There are 9 hidden switches. A switch that is on adds its own fixed numbers to the row, and there is some noise. The rows also spread widely along 8 directions, which tell nothing about the answers.
(in the rows, 128 means zero)
Some rows, each with its switches (1 for on, 0 for off) after it:
[108 119 133 122 139 133 129 122 151 108 126 113  88 124  97 186 154  98
 126 131 105 168  89] : 1 0 0 1 1 1 0 0 1
[137 177 111 134 112 169  66 226 138 174 155 123 107 149  94  45 128 105
 180 205 174 132 140] : 1 0 1 1 1 1 0 1 1
[119 146 127 139 143 149  82 173 193 119 120 146 112 197  96 127 131 135
 187 158 166 158 121] : 1 1 1 0 0 1 1 0 0
[162 140 125  97 136 176 117 187 115 189 128 124 146  93  95  25 104 134
 164 182 155 129 138] : 0 1 1 0 1 1 0 0 0
[124 120 169 128 118 110 100 150 116 195 153  87 116  91 114  75 148  82
 146 169  96  93 154] : 1 1 1 1 0 1 1 0 1
[124  66 148 116 194 139 133 125 114 149 123  93 132  86 130 181 134 110
 106 113  71 126 139] : 1 0 1 1 1 1 0 1 0
[145 161 195 153 132  96  98 103 126 133  96 139 176 147 125 130 128 134
 146 114 141 111 116] : 0 0 0 1 0 0 0 1 0
[128 141 147 127 140 123  84 162 150 133 102 149 137 120 140  96 124 118
 175 126 181 105 160] : 0 0 1 0 0 1 0 1 0
[114 151 152 155 130 159  86 166 163 123 149 135  86 132  95 131 160 100
 148 121 186 175 109] : 1 1 1 1 0 1 1 1 0
[118 114  97 156 158 188  96 170 139 117 150 133  96 122 135 177 148 114
 134 105 153 145 133] : 1 0 1 0 1 1 0 1 0
[128 140 217 159 132 136  97  89 118 124  88 143 166  84 120 117 145 108
 114  65 169 105 129] : 1 1 1 1 1 0 1 0 0
[120 145 173 189  97 105 105  99 133 103 146 146  89 140 174 184 171  93
 149  94 183  95 136] : 0 1 0 0 0 1 0 0 0
[106 178 167 175 106 116  66 143 169 126 133 125  98 174 124 112 166  97
 154 164 185 119 135] : 1 0 1 0 1 0 1 1 1
[152 125 148  97 162 148 152 179  82 189 161  76  88  91  96  58 136 132
 110 201 124 135 134] : 1 1 1 1 0 0 0 1 1
[120 142 105 139 130 189 102 182 126 134 174 137  82 108 105 119 142 124
 122 131 164 165 124] : 1 0 1 0 0 0 0 1 0
[120 133  94 114 130 139  85 166 169 159 120 123 149 168  88  98 110 127
 170 183  76 135 132] : 1 0 0 0 1 0 0 0 1
[ 92 123 139 143 137 120  87 121 185  93 117 151 115 146 113 194 144  92
 149  79 124 159 112] : 1 0 0 1 0 1 0 1 0
[131 160 153 182 117 123  88 134 149 142 136 112 118 205 118 131 162 121
 156 173 141 112 123] : 1 1 0 0 1 0 1 0 1
[120 128 140  82 129 123 119 147 166 108  85 130  87 121  78  79 148  97
 138 138 198 152 131] : 1 0 0 0 1 1 1 0 0
[126 104 127 120 143 180 140 150 111 169 177 106 101  24  99 137 145 106
 109 116  97 182  96] : 0 1 1 1 0 1 0 1 0
[105 143 188 136 100  97  99  74 150 128 135 133 132  89 102 142 151  67
 124  91 106 139 102] : 1 0 0 1 0 1 0 1 0
[148 153 179 170 140 157 101 139  97 144 123 148 153  75 143 121 141 121
 144  77 179 111 127] : 0 1 1 1 0 1 0 1 0
[110 155 142 145 115 114  90 143 159 100  95 145  91 114 138 122 167  86
 160 104 211 116 134] : 0 0 0 0 1 1 0 1 1

New rows. What belongs after each?
[123 149 175 147 136 170 101  97 135 143 140 147 177  71  83 131 122 126
 119  76  87 168  76] : 1 1 1 1 0 0 0 1 0
[117 130 140 110 132 122  98 137 161 129  80 124 138 105  89  83 144  99
 150 122 135 121 127] : 1 0 0 0 1 1 1 0 1
[111 123 117 169  92 153  78 166 122 151 180 123  86 105 117 142 165  68
 132 114 135 129 142] : 1 0 0 1 0 1 1 0 0
[131 147 130 182  82 125 111 142  88 159 194 105  68 102 159 145 178  88
 130 153 137  94 129] : 0 0 0 0 0 1 0 0 1
[112 119 156 112 154  97 130 124 156 114 123 111  85 166 124 161 137 135
 138 182 115 126 128] : 1 0 1 0 0 0 0 0 1
[117 105  91 152 149 148 108 183 137 127 152 112  65 148 143 157 164 102
 154 129 142 120 153] : 1 1 0 0 0 1 0 1 1
[119 117 104 162 141 141  95 154 171 126 148 137 107 165 132 186 145 117
 172 123 120 152 121] : 0 1 0 0 0 1 0 1 0
[117 138 105 179 134 163  62 186 116 128 124 153 136 121 142 138 141 108
 150  74 152  98 160] : 1 0 0 1 0 0 0 1 1
[ 94 136 116 104 113 131  88 175 176 144 133 127  84  74 111  83 145  75
 166 153 157 147 140] : 0 0 1 0 1 1 0 1 1
[ 89 108 115 128 141 140 105 127 190  94 131 151  93 139 110 175 145 102
 139  85 128 172 121] : 1 1 0 0 0 0 0 1 0
[151 157 141  93 135 130 120 153 125 185 134  93 152 111  51  49 118 126
 147 192  78 158  87] : 1 0 0 1 0 1 0 1 1
[129 102 104 164 147 145  83 190 143 140 117 137 123 175 151 141 140 129
 170 122 162  98 182] : 0 1 0 0 0 0 1 0 0
[113 154 104 167  72 151  59 178 124 178 175 137 133  84 123 111 140  76
 171 129  98 116 136] : 0 0 0 1 0 1 0 0 1
[151 130 147 141 135 121 113 153 115 162 125  97 119 120 120  91 160 106
 137 154 170 111 144] : 0 0 0 0 1 1 1 1 0
[108 106 158 136 113 147 116 135 116 138 161 119  66  62 137 140 160  60
 109 106 157 123 150] : 1 1 1 1 1 1 0 0 0
[ 95 116 112 119 120 142 101 134 159 103 109 143  95  77 113 136 153  80
 136  80 138 134 125] : 1 0 0 0 1 1 0 0 1
[129 130 119 147 127 166  97 147 116 124 130 136 114  91 126 119 154  94
 125  77 172 116 139] : 1 0 0 0 1 1 0 1 0
[138 140 108 109 161 148 141 153 151 112 106 128 112 133  84 148 134 162
 151 153 125 180  67] : 0 0 0 0 0 1 0 0 1
[152 164 171 165 136 162 115 146  89 145 126 121 136  56 109 119 158 139
 123 112 162 132  87] : 0 0 1 1 0 1 1 0 1
[137 162 152 129 115 149 118 147 134 151 175 110  88 160  86 126 135 115
 138 214 138 169  89] : 1 0 1 1 1 1 0 0 0
[ 97 101 108 130 137 127  90 157 158 147 136 108 108 120 119 148 149  71
 148 133  86 129 146] : 1 0 0 1 1 1 0 1 1
[107 118 124 123 100 152  95 147 133 156 151 114  96  58  87  69 163  65
 105 112 145 144 145] : 1 0 0 0 1 0 1 1 0
[159 113 122  97 160 178 141 150  94 154 110 130 159  80  85  75 113 154
 117 105 114 136 119] : 1 1 0 0 0 0 0 0 0
[106 140 169 168 129 121  87 132 152 106 116 137  93 160 154 175 155  90
 161 124 169 103 141] : 1 1 1 1 1 1 0 0 1
[ 94 111 179 110 133  83 107  99 139 145 104 120 135  35 142 107 142  90
 124 103 102  96 154] : 0 0 1 0 0 0 0 1 1
[140 114 190 129 158 113 121 103 111 155 104 123 159  70 152 111 135 118
 139  95 127  85 149] : 0 1 1 0 0 1 0 1 0
[145 142 210 173 161 153 116  83  95 131 107 116 174  81 110 149 154 137
  79  71 141 128  90] : 1 0 1 1 1 0 1 1 0
[121 114 100 144 144 183 109 184 130  99 131 139  78 110  95 168 162 114
 122  84 178 171 113] : 1 0 0 1 0 1 1 0 0
[ 91 109 114 148 130 175  93 120 160 123 165 132 105  73 118 187 153  86
 114  77  96 167 104] : 1 0 1 0 1 1 0 1 0
[148  89 133  88 211 154 162 162 114 135 119  97 100 115  93 151 127 156
 110 157 118 166 108] : 1 0 1 1 0 1 0 1 0
[121 117 143 101 163 126 135 136 137 112 107 120  93 104 115 134 138 129
 133 138 133 125 122] : 1 0 1 0 0 1 0 0 1
[130 165 146 213  98 140  55 175 116 196 188  92 126 135 145 124 165  86
 162 180 126  97 139] : 0 0 1 1 1 1 1 1 1
[124 122 117 114 137 125 128 191 141 150 147  94  47 131 116 110 163  81
 153 193 172 148 142] : 0 1 0 1 1 1 0 1 1
[116 102 116 135 122 132  92 175 121 153 156 109  80 121 137 122 153  60
 135 140 150 105 182] : 1 0 0 1 1 1 0 1 0
[102 115 160 119 122 131 108 106 157 113 109 141 109  66 103 129 158  58
 125  62 153 154 120] : 1 1 0 1 1 1 0 1 0
[138 129 158 134 154 177 137 127  81 122 119 119 115  34 114 143 156 119
  91  82 147 132  95] : 1 0 1 1 1 1 0 0 1
[127  89 123 139 143 124 104 156 140 157 133 100  99 166 133 128 152  91
 151 155 130  97 177] : 1 1 0 0 1 1 1 0 0
[111 155 105 151 112 153  55 200 173 194 173 130 148 143 105  93 112 114
 199 188  81 152 135] : 0 1 1 1 0 0 0 1 1
[121 115 110 136 169 149 102 177 183 128 128 128 101 185 133 163 129 129
 180 165 153 156 136] : 0 1 1 0 1 1 0 1 0
[132  69  93  79 202 123 135 178 162 157  79  96 135 131 116 111 121 133
 171 165  87 128 155] : 0 1 0 0 1 1 0 1 1
[140 163 169 163 139 117 112 128 116 120 122 117 112 148 123 149 159 119
 137 128 153 118 103] : 1 0 0 1 0 1 0 1 1
[135  98 193  92 150  96 162  74 138 135  83 101 126  63  96 113 158 107
 110 113 131 139 105] : 0 1 0 0 1 1 1 0 0
[133  59 145 133 192 123 160 113 103 138  89  86 122  80 146 171 165 130
  96  98 103  99 143] : 0 1 0 0 1 0 1 0 1
[136  81 148 157 178 160 108 141 105 134  87 130 148  71 171 151 151 119
 130  58 166  77 172] : 0 1 1 0 1 1 1 0 0
[102  92 124  93 161 102 121 147 183  88  92 126  62 157 123 152 151  89
 144 130 175 137 157] : 1 0 0 0 1 1 0 1 0
[ 76 138 135 161  92 140  51 119 204 128 157 155 113 121 130 155 150  56
 168  91 123 144 134] : 1 1 1 0 1 1 0 1 0
[ 94  74 104 110 159 142 106 162 162 128 127 139 108  91 133 188 125 104
 148 111  96 150 145] : 0 0 1 1 0 1 0 0 0
[151 140 155  90 146 140 146 161 106 197 138  81 136  74  58  55 124 150
 120 214  90 163  92] : 0 0 1 1 0 0 1 0 1
[121 129 186  97 151  77 111 102 179 118  73 124 150 166  95 123 125 102
 156 144 125 136 120] : 1 0 0 1 1 1 0 1 0
[ 92 154 157 115 106  95 107 105 186 106 117 123  83 132  94 118 159  85
 134 148 147 157 104] : 1 0 0 0 1 0 0 1 1
[153 133 188 135 148  78 120 126 100 190 130  65 148 149 103  84 147 123
 127 201  81  89 139] : 1 0 0 1 0 0 1 1 1
[140 129 198 151 158 133 137  88  88 107 117 130 125  88 142 186 150 130
  98  80 148 108 109] : 1 0 1 1 0 1 0 0 0
[104 157 144 154 108 144  59 142 162 149 127 131 140  82 107  88 159  79
 151 106 138 122 127] : 1 0 1 0 1 1 1 1 1
[119  72 164 123 169 153 148 120  86 120 123 124  99  43 143 170 148 109
  77  59 132 114 151] : 1 1 1 1 0 0 0 0 0
[106 136 161 152 117 137  97 136 166 135 162 122  88 143 100 161 157  97
 144 145 132 168 106] : 1 1 1 1 0 1 1 0 0
[106 125  94 108 131 128 100 192 200 132 138 122  69 156  83 116 151 104
 171 174 156 191 121] : 0 0 0 0 0 1 1 1 0
[163 140 154 144 161 136 134 123  83 180 145  81 167 130  90 126 129 160
 112 171  47 131  83] : 1 0 0 1 0 0 0 1 1
[154 147 109 153 146 177  99 169 130 144 129 146 148 131 113 115 131 150
 164 109 153 148 104] : 0 1 0 0 0 1 0 1 0
[126 100 142  73 154 128 144 144 130 142 116 122 113  75 108 100 116 136
 121 151 126 139 139] : 0 0 1 0 0 0 0 0 0
[173 153 181  97 154  93 158 116  92 166 119  74 127 134  92  63 143 145
 126 205 116 110  99] : 1 0 0 0 0 1 0 1 1
